Each new row is followed by its nearest point in the smallest flat space through zero that holds the last named rows.
In the rows, zero is written as 128.

q_525, 3 rows:
[[145 138 116 145 174 171 127 104 103 132 127  99  75 145  92 156 144]
 [132 129 106 122 131 143  96 118 125 143 109 155 121 130 102 142 127]
 [136 149 128 111 149 135  99 104 151 134 140 119 128 166 103 170 153]]
New rows:
[117 153 140 111 162 145 116 100 121 114 106 135 157 126 131 162 118]  [131 135 125 120 134 132 112 119 136 133 129 131 129 141 116 144 136]
[130 124 138 153 133 129 164 108 146 112 133 116 120 108  84 147 158]  [133 133 133 134 144 137 137 122 123 124 136 107 114 137 124 136 136]
[125 118 101 127 119 115 124 133 100 126 118 129 167 119 151 164 128]  [125 126 126 123 118 122 122 132 133 130 124 140 138 124 131 124 124]
[135 154 136 134 120 119 132 128 148  83 114 163 121 123  96 113 116]  [126 126 123 125 122 126 121 130 129 131 122 140 133 124 127 126 124]

q_297:
[[117 113 135  92 107 133 121 128 137 119 103 123 123 135 103 163 123]
 [136  70 113 114 103 147 120 144 190 146 145 108 137 142 126 138 148]
 [132  97 139 153 136 116 121 123 154 147 140 100 114  91 138 124 139]]
New rows:
[119 137 143 123 153 134 115 125  80 130 115 143 140 140 116 126 141]  [124 153 131 125 133 125 132 124 102 117 118 141 128 132 125 128 119]
[121 124 125 138 121 156 138 134 126 130 130 119 124 145 136 137 126]  [130 125 122 124 124 134 129 132 133 128 131 130 133 138 128 127 130]
[124 148 111 133 115 133 119  89 127 126 130 125 137 117 132 120 115]  [128 137 129 132 133 125 130 126 119 126 128 131 127 126 130 124 126]
[120 125 132 112 119 129 127 108 144 135 117 129 131 119 129  87 114]  [129 126 128 130 129 128 128 128 130 130 130 126 128 126 129 127 129]
[124 127 113 146 122  95 139 107 159 145 129 116 121 140 137 138 129]  [131 115 129 135 129 127 126 128 141 135 134 119 126 120 132 126 133]
[152  84 124 138 131 132 124 122 125 128 120 132 155  81 129 105 139]  [132 112 131 144 133 123 125 127 142 139 138 115 123 111 136 121 135]

q_210 (3 x 17):
[[113 118 139 160 103 131 142 113 132 129 130 144 147 100 137 127 149]
 [133 106 146 120 113 170 114 109 109 159 149 142 164 135 105 117 148]
 [131 174 133 156 106 109 161 127 104 163 114 121 137 134 130 119 129]]
New rows:
[ 87 150 129 142 141 139 129 136 111 151 108 123 133 125 136 155 123]  [128 142 129 138 122 120 139 128 122 136 123 126 129 128 130 126 128]
[112 140 138 138 140 110 135 125 135 135 135 115 148  89 124 123 134]  [121 131 130 145 118 122 139 124 130 127 125 132 132 116 135 128 134]
[127 113  80 112 127 127 144 127 111 122 120 142 126 135 141 160 134]  [127 126 125 125 133 125 125 131 133 120 127 126 122 127 131 131 125]

q_799 (3 x 17):
[[121 130 124 131 144 142 104 146 118 148 133 108 154 113 129 144 140]
 [117 106 120 120 152 126 107  83 138 115 143 101 128 117 135 143  93]
 [128 158 124  96 131 144 118 141 106 157 114 122 142 100 131  96 128]]
New rows:
[135 131 130 143 138 113 136 146 137 152 116 110 128 152 113 115 140]  [130 131 130 135 123 129 132 144 126 132 126 134 131 133 126 130 142]
[122 105 107 161 145 135 149 145 115 148 119 134 156 100 115 133 111]  [125 127 127 134 134 134 118 139 124 136 131 120 140 124 128 139 137]
[126 119 160 127 122 135 130 160 100 130  96 108 137 101 125 128 147]  [129 141 128 127 128 137 123 153 117 146 123 127 142 121 127 125 145]
[108 141 139 118 127  95 152 133 155 132 132 142 100 143 130 152 157]  [133 123 133 143 116 120 143 134 135 117 128 143 118 146 124 133 137]

q_900:
[[147 117 155 123 103 156 109 104 129  88 128 159 110 150 153 113 144]
 [123 155 141 143 114 137 157 105 169 110 146 132 111 119 117 122 121]
 [144 126 132  87 165 150 169 145 133  93 159 139 133 112 131 139 119]]
New rows:
[144 176 138 125 134 122 147 125 176 124 111 135 132 122 118 149  80]  [120 150 129 135 130 128 159 121 158 124 144 122 122 113 113 130 117]
[124 106  84 124 105 135 115 175 133 128 125 140 105 153 121 135 150]  [130 117 126 125 128 126 113 133 113 133 119 129 132 134 134 128 133]
[136 112  98 115  84 117 106 125 122 108 104 137 117 168 140 127 126]  [134 115 135 133 110 132  97 119 114 126 113 138 124 146 142 120 140]
[115 158 134 133 131 122 113 136 126 130 142 137 122 128 125 141 134]  [125 132 127 133 126 126 130 126 132 131 128 125 127 126 125 128 127]

q_709 (3 x 17):
[[101 171 132  89 139 142 139 140 105  86 156 123 105  93  95 151 156]
 [ 96 131 117  91 123 123 129 122 160  99 135  85 117 114 116 126 140]
 [126 118 122 152 154  83 140 149 170  98 149  86 140 153 118 110  63]]
New rows:
[128 141 164 118  87 126 122 121 122 122 131 138 138 134 137 139 128]  [129 129 129 125 124 135 126 125 121 133 125 135 126 124 130 131 138]
[105 121 104 119 154 154 118 103 157 156 147 131 147 127 113 127 176]  [118 124 123 109 114 138 122 115 135 133 118 121 123 119 133 128 151]
[141 137 130 124 114 129 101 124 165 124 147 138 110 141 126 170 153]  [122 129 126 117 123 134 126 123 129 127 126 125 124 122 128 130 140]

q_878:
[[113 127 140 156  96 119 129 112 140 137 152 134  95 123  90 153  91]
 [131 157 107 142 140 147 134 106 138 127 119 152 129 128 139 139 120]
 [136 151 125 124  92 154 113 130 143 104 127 110 159 160 125 139 127]]
New rows:
[150 143 108 122 133 111 167 143 153 145 120 126 153 127 113 120 114]  [130 133 123 128 132 132 129 126 129 127 124 132 131 129 133 128 130]
[ 97 146 145 133 129 137 138 141  70 145 135 135 115  69 137 118 131]  [123 113 131 130 149 112 137 128 119 142 129 138 109 109 130 121 129]
[100 158 110 136 143 129 150 114 101 126 121 124 104  95 170 110 138]  [129 133 114 131 162 128 139 118 123 138 117 150 121 113 146 122 133]

q_673, 3 rows:
[[140  98 160 120 145 129 178 112 118 124 151  92 124 118 167 160 105]
 [124 144 124 161 183 125 165  96 129 104 163 110 129  92 149 149 103]
 [136 128 161 139 145 132 163 131 113 158 143  92 130 113 131 157 111]]
New rows:
[136 133 128  99 117  80 125 132 115 128 143 141 118 110 116 137 142]  [128 125 128 124 123 128 125 130 128 129 125 130 128 132 127 126 130]
[138 127 129 116 150 138  99 132 123 105 126 135  95 129  80 126 127]  [124 138 117 132 126 127 115 130 131 127 123 138 129 129 118 119 134]
[121 176 131 155 129 176 139 117 141 168 140 120 130 113 142  90 155]  [123 154 126 150 141 129 124 134 126 145 130 126 133 116 107 129 127]
[114 142 130 145 135 167 130 144 109 144 131 115 152 154 127 132 122]  [129 138 137 136 130 130 130 137 122 148 127 120 131 124 115 133 127]

q_282, 3 rows:
[[132 139 155 145 112 132 158 118 156 103 109 153 170 134 126 156 108]
 [131 176  81 141 156 132 154 113 149 140 128 162 148 118 143 133 140]
 [115 143 129 114 157 140 167 138 155 140 145 140 104 132 113 141 112]]
New rows:
[144 114 134 129 128 147 166 163 119 134 107 117 104 112 149 128 142]  [124 125 131 122 133 130 131 133 129 132 134 124 116 130 123 128 125]
[ 91 103  97 107 110 135 144 125 117 127 125 141 134 138 124 145 145]  [128 130 125 127 130 128 129 128 128 130 129 128 126 128 128 127 129]
[ 98  95 119 106 169 142  93 138 144 107 139 122 116 121 148 160 139]  [124 122 127 119 135 129 125 135 124 136 137 120 109 129 123 123 128]
[132  88 106 133 105 144 138 117 138 136 160 135 101  93 109 128 124]  [124 123 129 119 135 130 128 134 126 134 136 121 111 129 123 125 127]
[129 138 105 143 114 133 148 142  97 128 111 114 144 131 130 119 143]  [133 133 116 135 125 124 118 122 121 128 123 130 139 124 137 123 138]

q_561 (3 x 17):
[[140 105 111 129 110 113 138 127 132 166 128 112 121 149 116 148 126]
 [124 134 101 122 133 111 145 120 131 141  85 157 144 130 166 123 125]
 [ 94 109 142 102 150 129 116 117 153 172 136 127 136 114 123 135 138]]
New rows:
[123 117 117 100 153 145 122 116  98 128 153 111 160 106 144 133 131]  [114 128 139 120 140 134 120 125 135 130 133 131 132 117 128 125 132]
[ 97 132 145 102 160 141 133 152 149 154 135 132  99 154 160 154 152]  [107 118 135 112 142 128 122 121 143 154 129 131 135 119 129 131 134]
[147 116 144 105 131 134 100 118 131 121 127  97 157 140 118 158 129]  [126 120 136 126 127 131 123 129 131 136 143 116 123 129 114 134 130]
[156 117 140 126 161  99 144 113 112 149 133 143 157 107 140 115 103]  [121 129 122 122 134 123 131 124 132 137 115 138 135 125 141 126 129]
[110 147 135 151 106 157 136 161 158 151 123 136 128 117 101 133 120]  [125 123 133 126 129 130 124 128 131 133 137 122 126 127 120 131 130]
[124  97 133 157 114 121 138 155 152 157 150 159 121 159 125 148 122]  [134 112 119 127 117 119 133 127 132 155 131 116 123 141 118 142 127]

q_936 (3 x 17):
[[125 159 129 154 160 122 157 114 102 129 154 139 151  97 167 121 133]
 [114 101 121 101  84 139 123 149 123 160 166 110 117 107 108 115 113]
 [123 130 126 137  92 111 120 137 154 119 119 140 144 136 113 126 134]]
New rows:
[121  99 135 132 132 154 100 138 154 126 106 130  95 157 157 158 137]  [137 115 131 116 138 136 113 126 136 120 100 121 109 153 115 138 127]
[138 137 109 137 109 126 155 125 145  96 152  98 160 112 160 140 127]  [122 142 127 143 121 117 139 128 127 128 142 138 147 113 139 122 132]
[136 152 100 133 146 100 108 105 150 118 139 158 141 130 103 156 114]  [130 139 129 142 127 117 128 125 139 114 114 139 140 136 130 131 136]
[143 105 108 130 117 131 141 146 135 153 120  98 107 140 123 123 107]  [128 110 127 110 119 138 119 135 127 138 130 116 112 131 115 128 121]
[109 133 109 148 104 102 149 134 121 148 142 114 147 143 108 141 103]  [120 129 125 131 103 120 130 136 134 133 142 132 140 118 124 121 128]

q_542:
[[127 121 140 143 148 115 142 128 141 121 149 122 126 108 130 145 124]
 [132 157 134 128 129 119 139 115 137 166 117 145 129 144 103 120 135]
 [141 136 132 161 156  99 119 146 127 144 147 120 145 115 100 146 130]]
New rows:
[120 119 134 126 155 120 128 118 103 159 140 134  83 111 132 105  98]  [126 130 134 129 132 125 139 122 136 131 132 131 124 125 128 131 128]
[124 130 133 114 128 143 148 131 110 148 153 136 124 113 137 108 133]  [125 129 131 123 126 131 136 121 133 129 127 132 123 129 131 126 128]
[152 131 128 159 173 135 116 144 144 168 144 162 121 118 156 107 113]  [132 136 134 141 141 114 133 129 134 140 136 129 132 123 115 136 129]

q_610:
[[133 142 162 136 172  88 125 105 125 135  95 153 142 149 139 112 127]
 [119 136 142 116 126 113 150 111 117  95  89 148 141 105 123 134 150]
 [116 134 150 111 155 122 115  79 183 124 120 152 144 160 148 115 138]]
New rows:
[159 127  97 157 144 101 131 127 101 142 113 105 119 133 114 134 154]  [138 131 131 143 135 114 131 146  98 138 121 124 124 124 123 126 119]
[128 116  99 129 134 101 119 130 130 115 120 123 132 139 160 144 119]  [129 129 130 129 132 125 126 127 129 131 128 129 128 132 130 126 126]
[145 101  95 157 105 129 135 115 140 160 107 144 130 133 133 149 160]  [126 127 125 126 123 133 129 128 131 126 131 126 127 126 127 130 129]

q_657 (3 x 17):
[[ 86 123 108 131 151 121 111 115 136 129 144 115 131 129  96 136 159]
 [ 87 131 130 156 119  90 113 127 118  60 153 113 129  91 127 148 132]
 [150 115 154  89 154  94 134 118  94 115 148 132 114  76  87 165 147]]
New rows:
[139 107  87 128 159 125 126 121 128 128 127 128 105 124  88 143 135]  [120 121 123 113 149 124 124 119 126 141 136 125 126 124 101 137 149]
[126 138  80  80 121 171 129 127 132 114 130 142 126 124 138 130 150]  [127 127 123 124 134 135 127 126 133 143 126 128 129 137 122 125 133]
[117 104 176 128 126 134 129 160 135 136  99 117 134 109 129 126 133]  [138 128 134 125 125 127 132 130 124 127 126 131 126 124 131 129 123]
[146 138 116 129  82 155 133 134 129 122 113 122 102 123 131 116 144]  [138 131 130 132 118 135 132 133 130 130 121 131 129 135 143 121 116]
[119 121 140  80 111  86 131 133  97 117 114 138 142 119 125 140 148]  [139 124 141 114 135 112 131 126 113 117 136 130 122 104 116 143 132]

q_33 (3 x 17):
[[153 132 121 135 135 108 123 147 117  94 118  87  96 125 133  84 137]
 [129 147 121 112 119 120 103 144 143 144 148 108 122 124 144 137 154]
 [125 138 133 151 172 123 120  92 162 114 143 132  98 120 138 156 142]]
New rows:
[148 124 149  97 149 137 119 142 124 158  96 155 153 111 119 128 155]  [122 127 128 119 115 134 128 133 125 142 130 136 143 130 126 135 126]
[137 127  98 110 111 157 121 116 138 102 147 152 107 105 133 134 109]  [126 128 129 130 133 129 128 122 132 129 130 132 127 127 128 134 128]
[134 152  99 107 101 127 119 151 134 109  99 126 129 115 139 104 158]  [138 135 121 115 112 119 117 153 120 129 129 104 125 128 134 108 138]
[136 137 149 158  99 125 132 107 126 117 147 120  98  98 100 137 101]  [130 125 130 138 141 127 133 118 130 117 124 131 120 127 126 127 124]
[126 145 146 119 129 118 108  98 133 103 128 134 112 153 157 115 136]  [132 133 128 135 142 122 123 122 137 118 132 120 113 125 133 129 136]
[122 124 148 154 154 110 138 105 130 158 154 132 146 122 136 136 106]  [119 126 133 136 140 134 132 109 138 131 131 146 130 127 126 148 124]

q_188 (3 x 17):
[[ 82  81 116 126 161 116 154 123  93 133 107 120  98 107 105 120  94]
 [126 110 103  98 148  89 124  91  90 122 129 156 141 124  93 149 157]
 [119 108 104  77 129 140 102 125  81  77 174 122  99 126 146 148 119]]
New rows:
[148 126 151 138 113 121 119 151 141 137 151 117 126 122 122 162 152]  [142 142 132 129 118 132 120 130 139 127 134 130 137 134 135 130 138]
[154 182 130 125 165 133 147 104 147 123 101 122 126 106 137 142 120]  [135 137 133 138 125 126 130 128 140 138 121 131 138 131 126 125 134]
[140 131 108 143 154 129 176 154 146 128 120 118 123 149 119 132 120]  [121 126 134 143 131 129 139 133 137 140 114 124 126 125 125 119 119]

q_496 (3 x 17):
[[109 133  93 131 109 155 128 133 121  88 125 128 123 147 141 146 102]
 [143 146 100 134  89 179 102 122 132 118 136 148 103 114 145  94 125]
 [133 157 106 144 128 191 139 142 100 106  94 138  72 114 155 121  82]]
New rows:
[153 168 106 150 124 130 138 130 116 130  99 123 143  98  92 164  70]  [123 135 126 133 141 140 143 137 113 118 109 125 111 128 135 139 106]
[116 123 132 108 163 166 128 152 108 169 129 115 125 103 127 127 121]  [137 135 142 132 146 132 138 133 118 141 113 128 111 115 130 122 122]
[127 126 132 138 151 145 127 117 122 127 129 133  91 134 142  78 106]  [140 141 129 134 130 150 129 131 120 134 116 135 103 112 136 113 119]
[143 117 112 104 140 116 159  70  98 135 152 149 111 148 118 120 100]  [127 128 129 128 132 127 131 130 126 127 125 127 127 128 128 131 125]
[145 140 169 119 122 110 139 133 122 104 115 118 147 125 141 126 128]  [127 125 137 127 139 117 135 130 126 134 124 124 130 128 124 133 129]

q_579 (3 x 17):
[[149 136 114 106 100 127 153 130 117 187 115 108 174 153 141 110 142]
 [146 146 145 117 126 145 146 137 126 122 122 111 150 133 104 115 144]
 [103 119 154 117 111 129 148 128 111 153 108 148 132 148 116 119 123]]
New rows:
[160 147 140 135 139 110  99 122 141 116 113 119 139 126 131 105 154]  [148 140 122 128 134 134 127 132 135 116 135 111 137 122 125 126 137]
[133 126 149  99 136 136 124 119 102  97 151  95 129 136  98 127 125]  [136 140 145 126 135 142 134 134 130 105 127 121 131 124 105 123 136]
[121 162 143 131 151 128 105 158  71 127 145 121 151 126 174 136 111]  [133 128 119 129 128 125 125 127 130 131 131 124 130 126 135 129 128]
[116 144 163 143 105 158 149 149 130 137 103 128 122 158 157 132 144]  [120 128 145 119 118 133 143 130 118 141 116 134 137 140 116 120 130]
[126 109 138 138 147 139 119 117 162 117 115 139 129 120 162 161 126]  [123 121 119 137 136 121 114 124 133 118 136 134 112 119 138 137 121]

q_135 (3 x 17):
[[142 155 155 153 121  95 150 121 105 118 150 143 130 122 117 128 145]
 [121 112 156  72 106 182 157 113 118 128 123 119 134 121 125 137 139]
 [131 125 132 128  92 103 103 137 157 122 132 128 162 109 112 156 125]]
New rows:
[144 126 131 146 139 127 110 160 136 113 149 118 130 151 159 114 111]  [128 129 112 144 141 117 116 134 133 131 125 129 122 134 133 122 121]
[160 155 123 128 156 124 131 142 119 157 113 160 152 131 121 137 137]  [131 135 129 140 133 116 130 128 123 127 132 132 125 129 128 125 130]
[113 121 152 112 116 129 152 135 134 135 129 112 135  98  97 101 115]  [128 126 142 112 114 138 137 123 126 126 130 127 136 122 123 135 134]
[ 98 125 100 150 149 107 151 125  98 149 110 124 125  99  97 160 120]  [130 133 125 140 134 117 126 130 126 128 130 131 125 130 129 124 128]
[ 96 110 100 158  96 122 142 108 138 138 157 116 144 136 119 136 150]  [130 129 130 131 119 118 122 130 134 126 131 129 137 123 123 135 128]
[135 153 103 140 148 130 124 104 105 120 109 117 116 100 105 153 106]  [129 131 124 137 135 122 127 129 126 128 129 130 124 131 130 124 127]
